Each new row is followed by its nearest point in the smallest flat space through zero that holds the last named rows.

K_970 (6 x 14)
[[ 14  19 -50   8  46 -22 -20  52 -37  24 -37  25 -28 -17]
 [ 39   2  38  44  -7  30 -23 -28  -6 -31  45  -3  -6 -61]
 [ 17 -20  25  25 -33 -36 -17  31  -3   2 -36  52 -70 -88]
 [-16 -15  51  18  -7 -60 -17 -17 -38   0   6 -20  38  29]
 [ -6  11 -22 -15   1 -11 -42 -28 -15 -21  -7  37 -14   5]
 [ -9  16  11   7  -7  39  26  -4   5 -19 -16  17  43  29]]
New rows:
[-26 -12  -8 -57  -4  20  -4 -16 -18 -20  29 -24  16  10]	[-11  -1 -12 -25  -1   7  -6 -31  13  -6  24 -18   9  28]
[-62   5   0  -5  45  -8  23 -12   3 -12  -2  12   3  24]	[-17   5 -11 -15   4  -4   4  -3  -3   1 -12   3  18  35]
[-18   2 -36   7  10  35  -6   0  -1 -26 -27   1  -4 -19]	[  6  16 -23  -2   8  28  -1   3   4  -9  -9  22  -6  -6]
[ -3  48  22  -3 -54  18   8   6 -27  -2   1   2   9  13]	[ -5   4  19   9 -12  12   9  -6  -1 -14  -9  14  21   8]

K_894 (6 x 14)
[[  4   3   1 -19 -38 -20  35  15  33 -48   9  11   6  -1]
 [ 23  37 -15 -30   7  26  12  -3 -23 -27  26  11   8  13]
 [-13 -27  -8  50   8 -18   0 -31 -38  59 -29  26 -37   6]
 [-15  49  61  30   7  35   8 -13   0  52 -13   6  60  26]
 [ -2  22 -10   9  -3  21  29 -60  -5 -22  21  25  40   0]
 [-64  14 -32  -2 -19  20 -21  27   2 -29   1 -19 -35  -5]]
New rows:
[  9  15  21   0  42  22   2  17   7  -5 -41 -41  10  10]	[  4  12  22  -8  16  15 -21  20   5  16  -2 -21  16   3]
[ 41  19   0 -12 -27  33  35 -41  37 -26 -22  29  25  28]	[ 21  22  11  -6 -17   1  43 -26  10 -24  15  27  37   9]
[ 21 -41  41 -42 -26   2  -3 -15 -26  25   1  -6 -41 -29]	[ 27 -24  -1  -4   9 -22  -5   9  -7  14  -7   0 -19  -2]

K_593 (6 x 14)
[[-31 -10  33  50 -57 -48  36  57  26  19  62 -35   8  32]
 [ -4 -30  34  33 -49  49  34  53  54  41  10 -74  47  -8]
 [ -6  16  54   1 -46  -4   7  34  48 -49  21   7   4   9]
 [-31 -54  29  -7 -61 -18  -4  -5  42  52  -6 -51  29  17]
 [-27  -7  -6   5 -57  31  -2   5  30 -24 -46  15 -12 -11]
 [-42 -45 -31   4 -24  25 -33  -1  31 -36  -1  -9  38  28]]
New rows:
[ -4 -14  11   3   0 -25  -7 -37   2  20 -62  15 -16  -9]	[ -5  -7  -1 -22 -17 -13  -8 -33  -6  25 -42  11 -22 -11]
[-35 -12  23  -2  -5   1 -36   7  -6  36   8  20 -10  10]	[-12 -12   1  -5 -13 -20  -6 -10   2  12  -2  -3  -2   9]
[-11  32   1   8   2  62   6  26  29   5  -5 -19   3   2]	[  9   5   2  15  -6  49  14  26  18  -9  -7 -13  13 -16]
[-30 -15  37  -5  21  -3   7 -22  -6  29   4  -8  -8 -17]	[  7  -6  13 -12   1 -14   1 -12  -3  29  -3 -12   0  -2]

K_612 (6 x 14)
[[ -7  13  -7   4 -35   5  36 -11  13 -17 -26   2  20 -21]
 [-12  18   4  -8  32 -33 -14  10  -5  19  36  31 -32  16]
 [-20  21  23 -25 -19 -63 -23  -5 -18  -7 -24 -34 -76  29]
 [ 11  -2 -13   4  41 -36  10 -50   3  11 -11  -5  21  -2]
 [ 33 -16  26 -56 -21 -15  -3  12  -3  26   0  27 -16 -10]
 [ -8 -30  21 -31 -32  23  24  45   8  25 -49 -61  21 -17]]
New rows:
[-38   0  30  -5 -10  62  -1  19  12 -18 -27 -10  -7 -10]	[-17  -3   4   8 -31  36   4  36   3 -11 -10 -22   3  -3]
[-59   4 -23 -14  -8   6 -14  -3 -14  39   2  27  22  17]	[-19  10  -2   3  13  -3  11  18   6  13  13  10   2  -1]
[ 17  33   2  14  32  -3  45   2 -52  15 -19  12  -5  30]	[-10  10  -5   4  18 -19   7  -8   3   7   3   4   0   2]
[-25  -7 -51   0 -13   6 -18 -20   4 -60  15 -39   0   0]	[-10   8 -13  36 -10  14 -12 -19  -6 -37 -10 -25  -3  11]
[ 62  33  -1  -7  37 -21   5  -5  34 -11   2   1 -23   0]	[ 15   2  -1  -8  15 -25  -5 -26  -3   5   6  17  -6   2]
[-62 -44   3  17 -14 -18 -32  -1   7   2  -5  -7  -4   7]	[-18   3   1   9   5  -2  -9  11  -4  -2  -4 -26 -13  12]

K_256 (6 x 14)
[[ 18  35 -44 -64  32  11 -28  30 -55 -22  16 -56  40  10]
 [ 13  52 -58   3   7  -5 -22  20 -30  19  28 -33  20   0]
 [-53  48  -3  14  38  18   6  17 -49  -4  48  -4  40  -6]
 [ -7   9 -51  -9  17 -10   1  41 -50  -2  34  -4 -10  22]
 [-18 -48 -19 -70  30 -19 -17 -31 -24  -2  42  -6   1  24]
 [ 19  -9 -24 -10  34 -40 -44 -25 -42   0  11 -11  38 -10]]
New rows:
[ 48  15 -38 -53 -12  -5  -2 -23   9   6  19  22  -2  29]	[ 21  -9 -35 -38 -10  -8 -15  -9   9  14  10 -22 -13  15]
[-31  75 -35  18  67 -13 -28  14 -27  41 -50 -35 -10   2]	[  8  52 -31  24  11  -1 -16  20 -30   8  12 -21  29 -12]
[-20  49  47 -27  13  53 -20  -2 -27  61  -3  -4  13 -17]	[-26  42  19  -8   8  33   2 -10   7   2  14 -22  34 -13]
[ 20 -12 -13  45 -44   1  -1  25 -17  31 -13   5 -13  65]	[ 18  -1 -29  29 -22 -13  10  29   3  11  -6  13 -36  10]

K_255 (6 x 14)
[[  6 -33 -23  -8  -6 -10  25   4  12  58   8  14 -32 -31]
 [ 32  17 -14  16  14 -10  -5  37  -3  33 -12 -28  -2 -28]
 [ 11 -30 -37  24  28 -25   9 -12 -40 -34   6  19   4  25]
 [-27 -15  44  11  31  35  27   9 -19  15 -37   3  15  24]
 [ -3 -28 -11  17  14 -27  49 -13 -49 -56  24 -28 -15  -1]
 [  1  -3  15 -17  28  -8 -17  24  45 -46  -1  27  39  -1]]
New rows:
[ 12  -2  -5  -3  -8 -33  15   5  -1  13  -5  23 -25   3]	[  6 -15 -18   0  -1 -10   6  -2   1  14   7  10 -11  -8]
[-36  -3  -9  -5  -7   2 -16  62 -37  11   8  14  20   3]	[  4   0   1   7  14   4  -3  10  -4   8 -13   3   8   5]
[ -2  -5  -3 -26 -21  -5  -9  46   8  11  18 -12   5  15]	[  5   7   2  -8  -5  -2  -6   9  17   6   3  -3   0 -13]
[-17 -17  14 -10  -6  -9  12  -1  32  21  12 -31 -36  -1]	[-10  -7  12 -15 -17   3  22  -1  13  17  10 -11 -19 -24]

K_974 (6 x 14)
[[ -5  29  23  48  -2   1 -14  -6  44 -48  14 -35  -3   1]
 [-68  16 -13 -20   5  37 -21 -17   9 -19 -23  -4 -41  -3]
 [-64   4  10  50 -72   0  11  45  13 -25 -17   5 -58  10]
 [-15  56  25   6 -14  44  54 -25 -11 -19 -21  -9  -9  10]
 [  5   7  34 -37 -59  61 -53   8   7  -8  38  -5 -34  33]
 [ -7 -16  -3 -20 -62   5  -1  31  13   5 -18   7  10 -13]]
New rows:
[-52   0 -27  -9   1   4   7  11  -7   0  34   3  -1 -31]	[-29  -7 -15  -6   3  -1  -7   2   1   0 -14   5 -14  -7]
[ 50   9  17 -31  -1  -7  -5   0 -14  -8 -19 -34  -1  15]	[ 31   7  12 -15  -3  12   1  -9  -2   4  12  -5  19   4]
[ -5 -18  40  -7 -17  -9 -14 -17  13  -4 -62  -2 -17   0]	[-18   2  -4  -5 -17   7   0   5  10  -7 -14  -2  -2  -8]

K_934 (6 x 14)
[[ 48 -16 -10  67  58 -21   5 -43 -19  45  21  -8  -7  -5]
 [ 40   3 -25  28  28 -70 -15 -17 -16  50  15 -51   0   5]
 [ -7 -38  16  73  52  -1  -4  35 -24  20  48 -52 -42 -34]
 [ 88  40  41  70  -5 -10  10 -37  -5  14  -1 -51   3  -3]
 [ 14 -18  23  27  62  34  39 -21 -82 -18  25 -14 -15  10]
 [-17 -41  -2  64  48 -79   5 -21 -20 -11  16 -34  36 -11]]
New rows:
[-20 -34  11 -13  -9  62 -16 -62   1   2  34 -15  24  35]	[  0  -4   4  -5  11  26  15 -15 -14 -11  -3  24   2   6]
[-50 -22   0  -5  35  10  21  -1 -10  10  28   7 -28  29]	[-29 -29 -13  -8  34  14   6  11 -27   0  17  12 -15   0]
[-17  16  14  -2 -50 -52  -2  -7  -6   2  -7   9  51  12]	[ -6  12  -1 -11 -27 -46  -3 -12  15 -22 -21  -9  40   8]
[  1  32   2  17 -26 -28  -8  25   3   6 -13 -50 -49  17]	[ 16  22   9  -1 -22 -18 -15  29   2  13   6 -53 -16  -4]
[-11  10 -15   5  -2  62   0   8  39 -30 -11  24 -34 -12]	[-10  -2  12  -1 -14  56   0  14  26  -5  -2  36 -19 -13]
[  1  37 -29  17 -11   1 -15  15 -12 -14   4 -36  17   2]	[  7  13   7  -3 -12 -17  -4   9  -5  -2   0 -31   1   2]

K_857 (6 x 14)
[[-53  17  67  22 -41 -63  18  -4  47 -42  -8  11  25   2]
 [ 34   7 -45 -12 -10  40  31 -11  40 -15  16  40   3 -32]
 [-35 -27  -9  -9 -36  -8   5  13   0   4 -16  22  -7 -44]
 [ 17 -20  12  29  13 -13  16   2  -2  23  -8  20  -4  18]
 [  2  35  28  63  -6  21   1  43  37  15  32   7 -10  -2]
 [-21 -20  27  10   7   8  12  39  25   6 -33  17   3 -29]]
New rows:
[-27  -3 -49 -29   2 -16  52  -4  -2  -2  -3 -27   9   8]	[ -1  -9 -17 -29  -6  -6   3 -21  -7 -13  -7   1   5  -6]
[ 15   5  -3  -1  -3 -35  -6   1 -11 -41 -34  -9  23  31]	[ -2   0  16 -14  10 -26   3 -23  -3 -19 -12 -10  15  23]
[ -1  -1  17   7  -4  -2 -24  16   7 -18  -8  -6  14   2]	[-12   8  18   1   3  -2  -5  10   7  -7  -5 -10   5   0]
[ -5  13 -37  18   2  -4   5   2 -20   6   0   8  15   5]	[  8  -2 -13   4  -6   1  -1  -6 -10   8  10   4  -7   2]
